The rows of a group lie close to one hidden flat surface of 5 dimensions, which may be shifted away from zero. Surfaces can cross.
In the rows, zero is written as 128.
Known rows, each followed by its group:
[112 112  82 159 111 147 109 125 118] => Z324
[140 168 102 144 144  96 144 144  85] => Z869
[101 182 120 125 148  97 116 165 100] => Z380
[169 154 149 135  76 136 115  98 110] => Z380
[141 138 100 103 111 132  84 142  61] => Z543
[115 141 144 140  39  79  71 113 135] => Z754
[129 112 106 138 107  80 124 129 130] => Z698
[132 106 134 122 108  94 123 122 148] => Z869
[109 192 117 151 113  64 112 153 125] => Z869
[141 150 125 169 112 151 143 108 142] => Z543
[132 137 134  98 147 117 126 146 131] => Z324
[144 134 122 119 126 119 119 136 165] => Z893
[110 125  75 142 124 102 104 147 138] => Z324
[125 163 121 123 119 127 104 138  79] => Z380
[108  84 110 117  77 140  70 117 109] => Z754
[132 107 172 101 132 101 148 120  92] => Z869
[138 127 127 128 132 130 133 125 135] => Z754
[148 114  75 148  92  48 118 135 117] => Z754
[153 112  70 147 145 165 131 129 166] => Z869
[136 123 133 101 121 117 109 137 170] => Z893
[125 107  56 142 157 136 130 145  76] => Z754
[124  62  99 112 102  97 101 123  72] => Z324
[165 193 123  94 149 164 102 153 142] => Z698
[114 132 152 141 117 134 138 113 111] => Z380
[ 63 126  72 125 146 137  76 173 119] => Z324
[112 194 148 118 148 164 112 148 112] => Z380
[161 122 163  35 117 146  71 143 160] => Z893
[126  81 106 140  95 141 110 108  94] => Z543
[181 117 101 163 128  62 185 114 150] => Z698
[129 125 116 138 113 147 117 118 127] => Z543
[147 152  92  98 111 129  73 147  83] => Z543
[153  77 113 133 116 111 146 105  92] => Z754
[205  72 125 118 120  68 180  99  64] => Z698
[119 130 150 110 128 118 126 128  66] => Z893
[108  78 133 120 106 188 106 104  73] => Z754
[ 95  54 140 113  95  76 112 119 158] => Z324
[ 98 115 174 143 138 160 155 109 136] => Z380
[ 89 120 190 106 153 147 147 127 111] => Z698
[146  93  38 162 117 133 126 120   9] => Z869
[ 75 119 170 120 135 107 134 135 138] => Z698
[109 100  79 151 111 180  99 118  80] => Z869
[147 136 135 110 123  66 130 139 142] => Z893
[150  70  75 151  69 107 105 101 101] => Z543
[123 171 128 153 151 128 157 134 101] => Z893
[116 135 164 122 146  84 156 136 157] => Z698
[137 185  99 113 174 156 116 167 111] => Z324
[132  93 161 139 101 172 137  86 110] => Z380
[126  87 128 108  99  82 109 125 129] => Z893
[ 77  84 183 157 144 174 179  94 126] => Z543

New rows. What belongs after each?
[117  51 122 109  97 132 108 108  55] => Z324
[114 244 162 123 150 149 113 158 136] => Z380
[ 73 121 112 138 134 200  98 132 116] => Z324
[131  99 127 119 145 153 145 118  22] => Z869
[126  66 127 122  76 134 100  98  89] => Z754
[118 160 106 143 169 151 144 149 115] => Z754
[236  88 153  80 131  24 189 109  78] => Z698
[125  82 161 121 135 131 165 105  73] => Z698
[106 119  61 137 111 120  84 146  98] => Z754
[157 120 169 134 122 113 171 100 130] => Z754
[134 109 112 124 116  77 121 137 148] => Z324
[176 115 132 141 153  89 196 117 124] => Z754
[113 158 116 142 138 151 118 142 129] => Z869
[147 162 114 153 138 101 161 130  73] => Z893
[153 149 135 140 156 149 168 121 138] => Z698
[163  97 126 134  78  46 131 109 142] => Z754
[ 59 167 159 151  42 160  46 112  75] => Z754
[126 111 127 111 128 109 120 135 127] => Z324
[135  64 184 117  97 159 143  76 116] => Z324
[116  96 136 169 132 110 180 106 126] => Z698
[165 116 129 115 131 123 143 119  92] => Z698
[153 116 124 140 114 144 137 106 116] => Z324
[ 78 134 176 157 129 107 163 118 127] => Z380
[158 126 157 146  75 124 134  88 120] => Z380
[123 168 107 123 123 121  89 152 161] => Z698
[116 140  68 130 136 115  95 159 151] => Z754
[129 104  82 128 119 138 103 130  64] => Z324
[161 149 105 179  87 139 133  97 110] => Z543
[121 161 112 133 134 180 105 137 133] => Z698
[149 141 124 146 130  84 156 128 132] => Z754
[152 150 165 141 103 130 141 104 152] => Z380
[137 124 119 103 139 134 119 137  91] => Z324
[132 117 150 133 104 169 122 101  97] => Z380
[176 136 141 144 120 164 157  96 123] => Z324
[156  92 163 139 118 124 174  86  80] => Z754
[145 101 157 108 112  54 150 118  94] => Z869
[111 163 158 140 144 183 137 123 116] => Z543
[131 104 121 126 133 151 132 120  98] => Z869
[144 131 133 167 117  84 165 115 175] => Z543
[103 178  85 157 151 130 122 156  99] => Z754
[ 78 102 187 115 142 119 147 124 115] => Z698
[179 209 143 120 154  50 164 153 120] => Z893
[149 121 154 133 125 139 151 109 167] => Z380
[133 125 131 132 136 168 135 119  97] => Z698
[134 110 106 113 139 144 117 135 104] => Z380
[101 142 103 138 131 153 105 137  99] => Z754
[195 118  96  92  97  77 103 131  87] => Z698
[107 142 155 121 152 146 138 139 149] => Z543
[116 140 118 115 148 160 112 143 110] => Z324
[160 125 172  94 133  85 151 126 169] => Z324
[132 121  71 188  99 168 125 103 116] => Z324
[130 116 113 135 111 114 116 126 162] => Z869
[110 188 166 137 136 126 139 136 141] => Z380
[110 112 114 150 119 110 130 126 148] => Z893
[ 60  98 173  90 141 128 105 148 177] => Z324
[153 192 137 170 115 130 155 112  89] => Z543
[122 109  84 147 120 169 105 126 150] => Z869
[129 116 143 136  92 115 121 108 108] => Z754
[191 135 120 122 137  94 158 124 128] => Z698
[ 91  83 139 140 111  93 139 117 105] => Z698
[104 147 190 132 178 148 184 125 157] => Z698
[118 138 161  87 138 162 105 134 111] => Z893
[130 113 101 138 128 146 126 125 100] => Z869
[134  97 135 101 122  91 122 131 120] => Z324
[125 111 126 150 111 150 132 107 101] => Z543
[ 91 172 190 111 136 138 121 140 167] => Z869
[161 176  88 127 152 108 128 156 134] => Z324
[ 94 117 156 144 138 199 139 108 126] => Z543
[100 173 109 146 120 126  99 145 122] => Z754
[122 181 102 111 147 117 101 166  91] => Z380
[105  78 130 102 119 147 103 123  72] => Z324
[131  84 127  80 109 174  72 125 158] => Z893
[114 120 118 139 128 158 121 123 119] => Z893
[193 161 167  80 172 171 154 127 100] => Z698
[127  77 140 134 130 139 155 105 142] => Z380
[126 118 146 154 129  94 165 118 165] => Z543
[ 87 111 162  69 161  90 124 155  59] => Z543
[137 124  98 142 107  81 118 131 162] => Z869
[115 105 102 101 120 174  77 133 110] => Z543
[120 130 144 128 131 135 132 128 166] => Z324
[134 100 101 134 126 166 116 122 190] => Z869
[161 163 147 127 129 131 138 124 175] => Z380
[169 156 133 136  98  88 133 118 147] => Z380
[138  61 121 162  73 131 133  80 115] => Z324
[119 116 151 121 139 144 141 122 103] => Z698
[153  88  76 104 156 121 125 146 133] => Z380
[112 123  98 110 112 134  72 147 175] => Z754
[ 76 139 125 113 228 140 164 179 184] => Z380
[115 133  92 163 123 149 121 124 134] => Z698
[129 209 168 133 107 148 111 124 107] => Z380
[111 142 132 130 114 145 103 130 128] => Z754
[151 143 164 148 151 130 190 106 102] => Z754
[118  89 134 139 108 176 122 100 100] => Z324
[104 166 101 146 100 103  89 143 127] => Z754
[114 132 142 129 115 107 119 130 131] => Z869
[107 105 161 106 127 100 126 132 179] => Z324
[166 122  89 115 110 156  98 122  72] => Z698
[ 55 160 125 145 124 227  79 133  76] => Z869
[130 152 122 116 164 135 135 151 159] => Z380
[104 154 144 116 169 193 127 141 129] => Z380
[115 175 152 145 153 185 138 130 181] => Z543
[115 113 127 125 118 125 116 129 135] => Z893
[125 141 159 129 117 183 125 109 110] => Z380
[109  65 131 130  90  62 119 118 170] => Z324
[117 144 111 158 125 119 128 135 195] => Z324
[ 73 109 179 139 137  54 167 131 166] => Z698
[114 126  28 212  94 150 107 121 128] => Z324
